The groups are shells around one centre, one inside the other: the same stretched ball of 4 dimensions in 10 sizes.
Known rows, each followed by its group:
[-3.16 -0.98 -3.16 -2.08  2.84 -0.02 -4.26  0.07]
z355
[-1.88  0.59 -0.66 -3.35  0.13 -0.49 -0.99 -0.34]
z158
[-3.97 -1.08 -3.49 -3.87  4.21 -1.52 -6.23  0.08]
z465
[-0.08  1.08  0.64  2.99 -4.57  4.77  5.41 -0.35]
z898
[-5.30  0.31 -1.83 -2.81  2.36 -0.39 -3.67 -0.09]
z465
[-4.95  0.64 -0.99 -1.74  0.64  0.61 -2.03 -0.10]
z982
[-1.12  1.76  1.81 -2.00 -3.92  1.09  2.80 -0.47]
z124
[-0.94  0.23  0.29 -2.18 -2.63  0.65 -0.31 -0.08]
z898
[-2.32  2.56  3.10 -0.41 -5.92  2.56  4.59 -0.46]
z982
[-2.29  2.47  2.76 -3.01 -4.36  0.46  2.73 -0.54]
z898
[-2.28  0.32 -0.46 -3.73 -0.36 -0.73 -2.13 -0.16]
z486
[-0.87  0.58 -0.13 -0.99 -1.94  1.49  1.26 -0.29]
z486
[-1.24 -1.01 -2.55  1.32  0.04  2.79 -0.75  0.08]
z124
[-4.01  1.36 -0.07 -3.07  0.05 -0.20 -0.80 -0.37]
z355
[-3.50  1.31 -0.01  0.41 -1.57  2.53  1.75 -0.32]
z850
[-3.11  0.85 -0.64 -4.33  0.91 -1.28 -1.98 -0.36]
z158
[-3.53  0.25 -0.93 -0.85 -0.44  1.37 -1.26 -0.04]
z486
[-3.62  1.92  2.05 -2.08 -3.78  1.03  1.24 -0.28]
z850
[-4.28  1.16 -0.02 -0.64 -1.17  1.70  0.19 -0.20]
z355
[-1.59 -0.37 -1.71 -3.73  1.18 -0.98 -2.98 -0.14]
z465
[-4.93  3.05  2.91 -3.00 -3.62  0.44  2.00 -0.53]
z525
[-1.47  1.54  1.51  0.87 -4.65  3.26  3.96 -0.34]
z248
[-3.27  1.67  1.17  0.83 -3.56  3.11  2.89 -0.27]
z850
[-4.99  0.38 -1.07 -5.88  2.11 -2.60 -5.31 -0.09]
z158
[-0.25 -0.05 -0.99  1.82 -2.20  3.52  2.24 -0.15]
z982
[-0.23  0.63  0.48  0.01 -3.55  2.42  2.47 -0.25]
z850
[-0.92  0.76  0.97 -2.17 -3.33  0.80  0.78 -0.21]
z158
[-0.73  0.90  0.87  0.46 -4.09  2.85  2.95 -0.24]
z486
[-3.96  2.08  1.24 -3.04 -1.66  0.08  0.71 -0.47]
z982
[-4.62 -0.31 -2.24 -2.50  2.22 -0.20 -4.23  0.05]
z465
[ 0.26 -0.54 -1.29  1.41 -2.07  3.16  1.37 -0.04]
z124
[-1.85  0.56 -0.67  1.19 -1.68  3.05  1.91 -0.23]
z248
[-5.69  2.36  1.28 -3.52 -0.97 -0.33 -0.28 -0.44]
z525
[-1.37  0.63  0.19  1.16 -3.24  3.22  2.40 -0.17]
z248
[-1.75  1.58  1.21 -3.08 -2.47  0.10  1.27 -0.47]
z124
[-4.84  0.87  0.21 -4.69 -0.22 -1.42 -3.49 -0.07]
z898
[-2.84 -0.22 -1.46  1.15 -0.86  2.85 -0.41  0.07]
z525
[-4.53  0.62 -1.11 -3.97  1.65 -1.13 -3.25 -0.20]
z248
[-2.46 -0.35 -2.55 -1.82  2.15  0.31 -2.32 -0.15]
z355
[-3.81  2.65  3.39 -2.42 -5.34  1.02  2.38 -0.36]
z525

New rows. What belongs after each?
[-3.59 -0.93 -2.89 -6.00  3.99 -3.03 -7.02  0.05]
z525
[-1.32 -0.61 -2.94 -0.12  1.74  1.57 -0.92 -0.17]
z898
[-2.85  1.88  1.34  2.12 -4.26  4.16  4.49 -0.36]
z124
[-3.13 -0.09 -1.28 -5.24  1.51 -2.11 -4.53 -0.08]
z465
[-1.77 -1.00 -2.14 -1.45  0.46  0.72 -2.91  0.13]
z124
[-0.98  1.08  0.19 -0.32 -2.26  2.06  2.61 -0.43]
z158
[-3.06  1.20 -0.16 -1.83 -0.60  0.77  0.37 -0.38]
z486
[-2.35  1.33 -0.21  0.66 -1.48  2.71  2.75 -0.44]
z525
[-1.33  1.48  1.78 -2.74 -3.82  0.50  1.56 -0.35]
z158
[-4.87  1.38 -0.46 -1.62  0.37  0.82 -0.41 -0.34]
z124
[-3.71 -0.10 -2.12 -4.48  2.85 -1.71 -4.47 -0.14]
z355
[-3.56 -0.36 -2.23 -5.18  3.02 -2.28 -5.35 -0.08]
z982
[-1.42  2.39  3.20 -1.79 -5.89  1.54  3.96 -0.48]
z898
[-1.07  1.10  0.18  2.07 -3.17  3.92  4.18 -0.38]
z158
[-5.10  2.49  1.76 -2.03 -2.44  0.95  1.37 -0.45]
z124
[ 0.19  0.25 -0.55  1.91 -2.83  3.68  3.20 -0.24]
z158
[-1.54 -0.36 -2.40  1.83  0.27  3.20  0.70 -0.13]
z124
[-2.16  1.86  1.36  1.57 -4.20  3.75  4.55 -0.41]
z982
[-2.06 -0.47 -1.59 -3.11  0.68 -0.47 -3.12 -0.02]
z355
[-3.73  0.54 -0.86  1.20 -1.06  2.98  0.52 -0.08]
z898
[-2.41 -0.88 -2.74 -5.30  3.32 -2.44 -5.64 -0.06]
z525
[-1.88  2.68  3.23  0.74 -6.52  3.49  5.89 -0.51]
z158
[-4.85  2.24  1.65 -0.79 -3.02  1.90  1.85 -0.34]
z124
[-2.18  2.64  2.86  1.51 -6.15  4.01  6.09 -0.50]
z124
[-2.78 -0.15 -1.65  0.20 -0.05  2.06 -0.85 -0.03]
z486
[-2.45 -0.72 -2.28 -2.27  1.42  0.03 -3.34  0.03]
z248
[-2.72  1.11  1.38 -3.18 -3.07  0.04 -0.44 -0.15]
z124
[-2.88 -0.47 -2.70 -4.06  3.26 -1.48 -4.34 -0.14]
z465
[-2.35  2.69  3.24  0.09 -6.22  2.97  5.13 -0.48]
z465
[-2.62 -0.32 -1.62 -3.55  1.15 -0.84 -3.50 -0.04]
z248
[ 0.02 -0.40 -1.54  0.90 -1.23  2.71  1.13 -0.14]
z465
[-3.78 -0.21 -2.45 -5.40  3.72 -2.50 -5.35 -0.16]
z124
[-2.60  0.94  0.65  0.71 -3.41  2.94  1.82 -0.12]
z982
[-2.33 -0.42 -2.22 -3.27  2.01 -0.74 -3.32 -0.11]
z486
[-0.17  1.83  2.36  1.47 -6.35  3.93  5.89 -0.44]
z124
[-4.23  0.27 -2.08 -1.12  1.92  0.90 -1.88 -0.16]
z465
[-1.52  1.36  0.98 -2.68 -2.47  0.38  1.24 -0.42]
z465
[-2.14  0.89 -0.16  1.93 -2.53  3.73  2.88 -0.25]
z850
[-3.69  1.17 -0.25 -4.04  0.51 -0.98 -1.56 -0.37]
z982
[-2.93 -0.33 -2.04 -4.16  2.20 -1.42 -4.15 -0.09]
z486
[-1.74  2.27  2.48  1.10 -5.72  3.62  5.40 -0.47]
z982
[-3.35 -0.10 -2.22 -3.46  2.55 -0.91 -3.53 -0.16]
z486
[-6.24  1.47  0.28 -4.83  0.52 -1.56 -3.33 -0.20]
z525
[-2.68 -1.77 -4.39 -1.42  3.99  0.25 -5.09  0.17]
z898
[-3.71  1.73  0.22  0.25 -1.45  2.45  2.34 -0.44]
z525
[-2.61  2.27  2.36 -0.44 -4.77  2.37  3.77 -0.44]
z486
[ 0.20  0.06 -0.45  2.09 -3.27  3.86  2.96 -0.14]
z158
[-1.52  1.53  1.78 -1.28 -4.30  1.63  2.49 -0.32]
z486
[-0.08 -0.30 -0.82  1.06 -2.51  2.99  1.36 -0.05]
z158
[-1.36  1.36  1.51  0.65 -4.78  3.10  3.53 -0.27]
z486
[-5.13  1.82  0.86 -4.81 -0.39 -1.39 -1.82 -0.35]
z465
[-1.23  1.48  0.84  1.34 -3.66  3.49  4.35 -0.43]
z465
[-3.87 -0.55 -2.79 -2.53  2.89 -0.32 -4.20  0.00]
z486
[-1.63  1.78  1.32 -1.43 -3.12  1.40  2.84 -0.51]
z158
[-4.95  2.33  1.99 -3.31 -2.52  0.02  0.35 -0.38]
z465
[-3.85  1.24  0.58 -1.10 -2.08  1.48  0.33 -0.19]
z248
